The same things were measured in two ways. Each way mixes the same 10 hidden numbers, adds some noise and spreads widely along 6 directions of its own, which tell nothing about the thing.
In the rows, zero is written as 128.
Some things both ways: the first way, then the second way.
[115 157 100 108 184 169 184  62 109  99 135 204 142 171 129 183 165  95
 126 130]
[ 82 144 136  88 100 145 162 121 123 145 116 146 151 127 126 145 154 117
 163 122 168 123 110 128 149]

[124 154 143 139 123 133 129 138 148 171 128 159 105  82 168 164 109 182
  76 105]
[ 89  49  99 152 114 178 125 168 122 144 113 119  52 128 156  88 144 173
 122 101 163 176 138 161  95]

[167 178 127 157 146 152 147 125 118 113 146 208 125 122  97 113  60 147
 111 132]
[132 125  99 188 111 125 114 127  89 149  98 137 122 146 131 155  94 161
 173 117 151 170 135 139 137]

[117 150 101 134  90 132 136 139 133 132 131 132 164 151 127 159 154 121
 117 148]
[120 106 138 150 127 127  92 108 114 139  94 133 123 106 147 118 118 147
 167 128 118 134 159 148 118]

[ 92  96 153 159 191 186 100 174 174 133  68 152 137 129 139 129  80 195
 148 123]
[110 118 139 158 109 168 118 148 109 125 129 121 116 118 112 139 130 142
 132 120 125 148 163 124 156]

[ 97  92 129 109 189 149 112  94 122 136 162 160 121 125 117 116 124 133
 104 119]
[117 144 168 127  94 119 148  94 108 147 174 153 176 155 120  75  51  81
 141 132 111 106 137  79 167]

[170 171 168 136 108 138 114 141 153 137 106 104  68 114 122 179  84 116
 115  89]
[136 100 120 161 124 147 144 134 146 108 142 124  77 102  93 132 148 139
 126  93 169 185 115 125 155]

[138  71 111 147 177 162 157 139 111 198 150 171 117 124 131 131 188 159
  95  80]
[150 132  95 171 150 127  90 114  97 128 112 121 108 102 106 109 118 159
 143 148 109 157 142 132 163]

[ 82  87 125 143 194 190 163 124 133 141 145 169 100 126 155 131 110 186
 123 137]
[126  83  80 136 164 133 116 150  75 120  83 162  96  99 114 135 133 181
  66 132 132 148  88 142 147]

[182  97 143 142  91 136 130 144 131 148  68  97 117 161  93 127 154  69
 128 124]
[170 152 172 111 137 122 115 128  92 123 143 109 156 117 119 157 141 122
 143 108 116 132 154 147 175]

[106 121 135 142 153 184 175  98 125 151 117 192  89 133 138 183 123 115
  96 143]
[103  66 100 111 119 147 173 159  91 141 163 157 127 144 130  71  89 108
  72  88 148 135 129 131 128]

[ 85 135 122 131  80 132 140 130 138 111 125  92 160 166 143 153 189  82
 160 173]
[138 100 129  93 104 174 199 118 176 116 119 180 133 131 161 118 211 127
 115  24 118 113 104 119 155]

[ 96 177 180 114 150 123 105 121 161  90 193 143 102  63 156 146 109 133
 126 166]
[110 119  68 135  84 143 167  46 143 137 209 121 177 144 112  80 107  95
 143 119 167 135 121  86 166]

[141 123 149 162 165 161 111 171 117 174  84 106  64 134 168 181  84 178
 129 104]
[ 98 156 123 113 112 150 125 112 115 143  88 136 162 122 122 104 175 137
 161 127  98 112 163 161 169]

[101 142 159 109 172 130 107 125 160 125 150 109 113 102 158 147  69 194
 167  99]
[133 107 125 199 111  92 119 129 145 105 209 131  31  84  84 127  78 137
  96 201 180 170  90  74 125]

[173 139 121 119  78  63 134 129  94 168 156  83 108 103 130 123 108 144
 125  98]
[183 146 184 160 130  57  88 139 110 132  91 157 111 128 185 204 144 176
 153 126 132 142 106 175 114]

[151 130 107 119 125 145 175 132 145  96 112 128 193 159 127 139 149 141
 193 111]
[139 145 184 163 111  85 107 122 129 110 118 139 107 111 108 176 150 152
 126 151 136 143 111 146 152]

[120 117  97 144 104  92 148 119  86 162 170 130 110 128 131  83 198 108
  96 122]
[154 133  92 110 141 134 128 126 104 142  79 146 108 104 149 127 166 161
 163 119 106 112 138 148 132]

[100  39 115 109 161 179 121 178 159 144  93 108 119  98 166 158 145 169
 124  57]
[ 90  90 171 154  78 151 147  99 140 117 139 137 146 140  98 101 118 112
 115  92 124 131 149 115 159]

[142 124 115 101 112 117 114 153 123 102  94  62 145 146 136 187 121 101
 180 112]
[117 150 174 154  93  95 141 126 143 115 150 155 122 111 100 168 124 118
 132 138 159 141 115 121 150]

[ 95 103 123 117 141 141  91 160 147 103  81 112 217 121 180 132 102 177
 182 140]
[ 60 164 108 150 165 107 104 138  49 126  86 137 208 168  97  98 168 125
 111 170  88 131 126 158 199]

[104 104 123 122 195 152 147 121 139 136 157 164 158 128 142 124 131 198
 135 139]
[ 62  94  94 144  90 165 150  91 150 140 155 143 160 162 171  83 150 123
 136 109 152 134 113 107 132]

[ 76  88 101 124  58 115  90 170 122 142  73  89 195 120 180 137 200  80
 143 138]
[150 141 135 116 145 144 127 181  74 132  81 139 106 120 118 141 164 159
 118 112  92 127 148 161 164]

[150 144 137 109 141 137 156 126 150 103 147 105 100 110 147 159  96 170
 131 114]
[ 78  92  98 148 153  92  94  71 103 113 121 116 160 109  98 112 140 135
 116 174 158 146  98 144 143]

[ 75 128 109 117 141 111 105 148  87 139 158 141  93  48 202 164 131 138
  91 112]
[ 87 118  75 111  78 150 157 104 107 176 110 136 147 146 151 114 120 134
 197 117 164 117 151 146 107]

[171  93  96 126  82 129 141 144 101 126  76  68 149 199  94 146 172  65
 140 141]
[101 132 141 121 135 132 140 130 110 121 122 153 158 119 108 101 145 109
 115 119 105 119 138 129 170]

[197  61 164 151 188 158 130 155 142 140 124 115 121 149  55  49  86 169
 175 110]
[148 117 164 132 105 120 150 125 126 136 176 137 131 156 149 106 106 115
 123  85 152 156 112 126 152]

Other things, the second way, with their names:
(265): [176 120 122 112 152 130 127 147  80 133  61 146  86 103 110 125 152 173
 124 104  92 126 132 160 154]
(630): [145 120 158 141 143 127 101 121  87 123 122 117 118 119  93  82 109 140
 108 138  87 137 145 130 179]
(638): [165 160 137 129  87 128 142 156  89 142  80 158 120 123 115 208 149 184
 122 106 129 130 133 177 165]
(127): [149 104 135 147 131  99 105 120 107 123 143 132 101  71 110 136  84 119
 145 148 129 120 173 129 104]
(166): [120 122 139 147  70 152 170 114 153 110 113 187 131  98  83 177 138 145
  86  85 138 129 118 120 175]
(174): [163 145 124 140  79 144 120 104 128 157 166  89  76 110 122 147  94 157
 195 148 187 167 136 124 139]
(306): [123 129  88 174 101 160 137 127 107 125 140 119 132 129 100 156 134 141
 145 117 142 150 159 117 161]
(409): [132 107 197 115 102 134 118 154 113 140 135 138 143 128 163 151 115 134
 117  77 151 155 152 181 134]
(229): [165 117 176 132 122 121 122 138 141 126 186 121  70 117 158 100 116 128
 131 132 136 141 119 103 126]
(22): [132 151  68 126 151 135 141 144  89 131 118 144 137 126 149 175 174 147
 151 132 143 126 107 114 144]
(354): [115  99 167 122 135 125 111 109 101 119 110 144 134 129 121 113 129 148
  83 139 109 122  90 114 167]
(217): [135 115 154 160 127 110 116 118 107 116 125 137 133 140 139 182 133 144
 133 122 143 139 100 111 141]
(78): [129 138 192 180 102 105 127 172 134 112 125 174 101 125 135 182 136 146
 103 120 132 150 114 135 143]
(46): [135 134 124 116 125 158 138 139 104 124  78 154 124 113 112 126 183 162
 104 110  79 108 138 145 177]
(446): [118 113 111 179 108 124 113 167  66 151 138 137  47 122  91 117  38 165
 112 203 146 148 124  99 125]
(388): [ 80 111 168 133  98 137 133 154 136 136 173 136 106 139 147  93 125 123
 102 139 162 155 114 134 135]
(83): [140 125 119 154 134  88 135 110 106  99 110 165 136  99  65 157 142 144
  77 133 123 132  99 136 178]
(551): [144  91 125 103 144 127 103 121  95 128  96 138 104  90 142 146 139 176
 100 136 132 125 105 150 128]
(532): [130 113 222 128  55 121 131  77 150 143 126 166 121 105 105  78  50 117
 132 119  99 101 158 119 147]
(390): [190 151 143 133  89 132 147  90 120 130 106 152 155 140 147 198 157 156
 160  80 101  96 131 110 163]
(207): [ 98  98 159 138 101 150 137 116 124 141 129 176 126 129 137  93  66 126
 110 121 125 125 107  83 143]
(490): [128 119 123 138 138 140 131 123  96 126 154 116 108 143 105  90 120 135
 112 144 133 150  93  90 177]
(634): [ 89 108 107 141  67 178 190 120 154 146 155 147 129 178 156 128 148 131
 150  71 188 159  91  98 145]
(319): [160 109 157 101 136 139 127 105 155 108 140 112  99  77 146 171 177 129
 168  97 158 135 121 117 125]
(567): [ 94  82 128  92 139 130 123  90 112 134  83 125 157  98 139 150 146 119
 185  97 167 124 140 156 104]
(431): [142 150 129 217  86 107 125 167 103 137 152 169 103 143 121 153  68 152
 112 142 132 162 137 122 149]
(361): [164 134 128 156 128 135 107  95 122 118  93 135 101  74  85 124 123 151
 160 127  92 129 161 121 164]
(134): [147 156 168 119 134  99 108 150  73 151  95 136 114 123 118 165  98 158
 148 144 157 163 102 160 160]
(457): [163 160 151 152 111 102 117 140  73 141  90 144 125 106  89 170  89 140
 166 134 104 120 180 150 149]
(129): [139 154 196 188  79  87  91 162 106 127  96 182 100 101 120 197 102 181
  87 169  98 119 149 164 140]
(68): [178 167 131 236  99 117 117 134 125 107 144 141  98 137  97 184 126 167
 130 127 118 175 125 100 189]
(310): [105 161 104 137  92 131 118 119  86 156 107 135 177 158 148 162 154 164
 146 145 135 126 135 166 159]
(568): [180 117 134 175  92 108 124  84 151  98 158 147 128  99 132 208 147 156
 106 108 137 127 121 119 143]
(143): [143  91  77 122 147 159 163 174 109 132 166 110  56 101 123 140 122 124
 158  96 203 179 127 112 110]
(49): [111 123  92 178 177 110  91  86  67 113  77 125 196 134  89  93 136 118
 154 128  67 127 164 130 175]
(416): [ 99  78 155  70 128 161 127 118 111 150 115 118 139 118 155  97 123 125
 147  87 161 143 132 160 126]
(604): [ 79 113 140 150 122 134 142 148 115 119 168 147 146 157 132 104 137 117
  79 127 148 156  95 114 165]
(529): [ 89  98 198 133 136 127 138 190 106 119 103 161  58 123  88  76 117 137
  70 139 119 149  94 125 154]
(340): [164 129 103 188 113 106 130 124 114 110 115 154 121  96 103 207 132 145
 145 110 132 133 155 131 133]
(290): [143 162 151 154 116 102 130 154 109 121 113 167 111 126 116 155 153 155
 103 142 106 128 111 138 167]
(546): [149 123 174 159  71 135 165 109 162 101 126 164 112 130  90 171 165 158
  80  78 133 145  88 118 191]
(210): [ 89 127  98 174 150 139 142 150  99 124 124 147 166 167 136 139 144 115
 148  89 159 181 104 116 165]
(226): [ 78 129  76 199 101 129 115 103 116 128 175 122 187 146 143 160 127 114
 161 141 166 153 156 118 134]
(452): [135 185 155 132 108 107 116 109  69 152 109 136 208 164 116 119 114 122
 153 128  84 115 167 164 195]
(435): [109 127 172 156 124 137 124 169 109 111 137 138 109 118 100 144 127 130
  99 130 132 155 130 121 163]
(525): [142  99 154 157 132 119 101 154 142 129 119 123  57  92 164 147 142 153
 175 112 165 173 143 160  87]
(586): [118 125 148 154 109 137 114 109 104 145 129 138 148 159 155 112  96 137
 151 128 119 135 122 102 152]
(277): [139 120 114 156  89 139 139 153 119 137 158 141  88  94 116 155  94 135
 138 126 153 139 171 130 118]
(519): [119  97 140 118 131 109 147 134 126 120 153 165 113 109 143 138 118 119
 102 126 164 128  87 108 117]
(325): [101 146 154 166 105 147 129 133  94 134 120 141 150 161 102  92 115 121
 133 134  78 120 157 104 182]
(270): [122 133 161 190 100 118 148 201 110 114 157 158  85 122  94 150 107 117
 103 128 124 143 165 122 136]
(13): [154 181 152 158 106 109 117 129 123 124 176 130  93 108 107 175 110 146
 135 186 155 150  98  91 171]
(348): [159 144 138 142 151  88 112  79 105 104 111 118 160 110  90 168 156 130
 154 121 136 146 110 137 179]
(89): [145 145 146  93 139 113 124 123  87 123 128 139 141 101 114 158 137 134
 113 152 119 103 116 124 160]

Some of these things the first way, each followed by its name:
[193 137 108 141 101 102 157 119  98 141  76 148  94 150  82 109 102 103
 100  91]
(270)
[ 84  69  95 101 136 118 121 150 105 165 125 106 165 104 196 157 186 140
 151  93]
(290)
[216 153 127 137  92 125 179 131 100 107 123  81  23 138 104 142  89  99
 106 103]
(83)
[115 176 174 158 153 144 118  99 162 106 131 195 101 128  78  79  74 125
 142 137]
(143)
[170 103 108 152 144 170 132 129 124 105 108 146 205 203  64  66 102 141
 162 168]
(586)
[180 149 104  92  95 104 140  64 128  93 143 119 144 156  76  82 133 105
  88  95]
(529)
[135 176 136 138 124 126 147 104 118 143 128 201  72  80 149 168 126 109
  47 108]
(306)
[ 87  93 123 128 157 174 128 152 132 158 104 171 182 103 187 186 164 136
 149 120]
(452)
[109 136 108 149 125 142 179 132 111 138 128 181  75 102 140 152 135 120
 111  99]
(340)
[175 110 108 155  48 140 111 177  99 157  55  66  98 144 130 157 100 105
  98  98]
(49)
[146 186 146 177 120 162 135 137 149 114 128 137  81 162  85 114  88 135
 127 141]
(361)
[175 180 110 149  64 126 119 122 138  54  83 135 220 190  71  57 104  93
 151 192]
(325)
[203 155 101 156 125 150 188 127  72 132  86 168 138 169 137 182 127 103
 117 163]
(310)
[165 146 156 152  94 137 120 112 144 154  87  96 161 196  97 138 115 112
 165 151]
(229)
[ 63  86 125  94 169 113 117 110 143 109 177 111 140 120 123  89 131 155
 164 135]
(519)
[136 119 155 150 102 157 111 155 149 146  52  50  98 191 114 172 104 112
 176 125]
(319)
[147 104 132 101 110 124  99 104 113 159 119 103 129 110 149 137 153  97
  80  97]
(490)
[155 195 158 131 139 126 126 107 139 115 169 181 129 101 120 140 134 109
 110 135]
(174)
[110 122 150  80 171 100 108 101 152 164 162 136 129  82 166 169 136 179
  99  96]
(388)
[ 69 158 161 148 108 170 112 151 171  87 107  92 152 149 166 149  69 161
 185 206]
(551)
[102 164 104 135  73 130 170 118 140  96 127 151 159 168 107 144 168  74
 148 167]
(127)
[104  78  84 117 137 113 142 178 117 123 128 106 168 118 157 123 146 177
 158 129]
(129)
[149 129 149 144 143 111  91 189 136 112  98 106 133 110 120 124  50 176
 155 155]
(226)
[149 124 144 130 153 179 167 141 164  94 118 126 115 123 138 140 107 160
 161 104]
(546)
[ 61  60 120 116 140 108  84 192  97 202 113  98  67  54 205 203 165 127
  88  79]
(277)
[127  96 119 132 132 103 125 174 109 107 142 117 110  66 151  81 147 127
 131 123]
(638)
[160 139 131 120  79  93  88 168 126 121  75  44 138 147 124 159  61 133
 166 131]
(78)
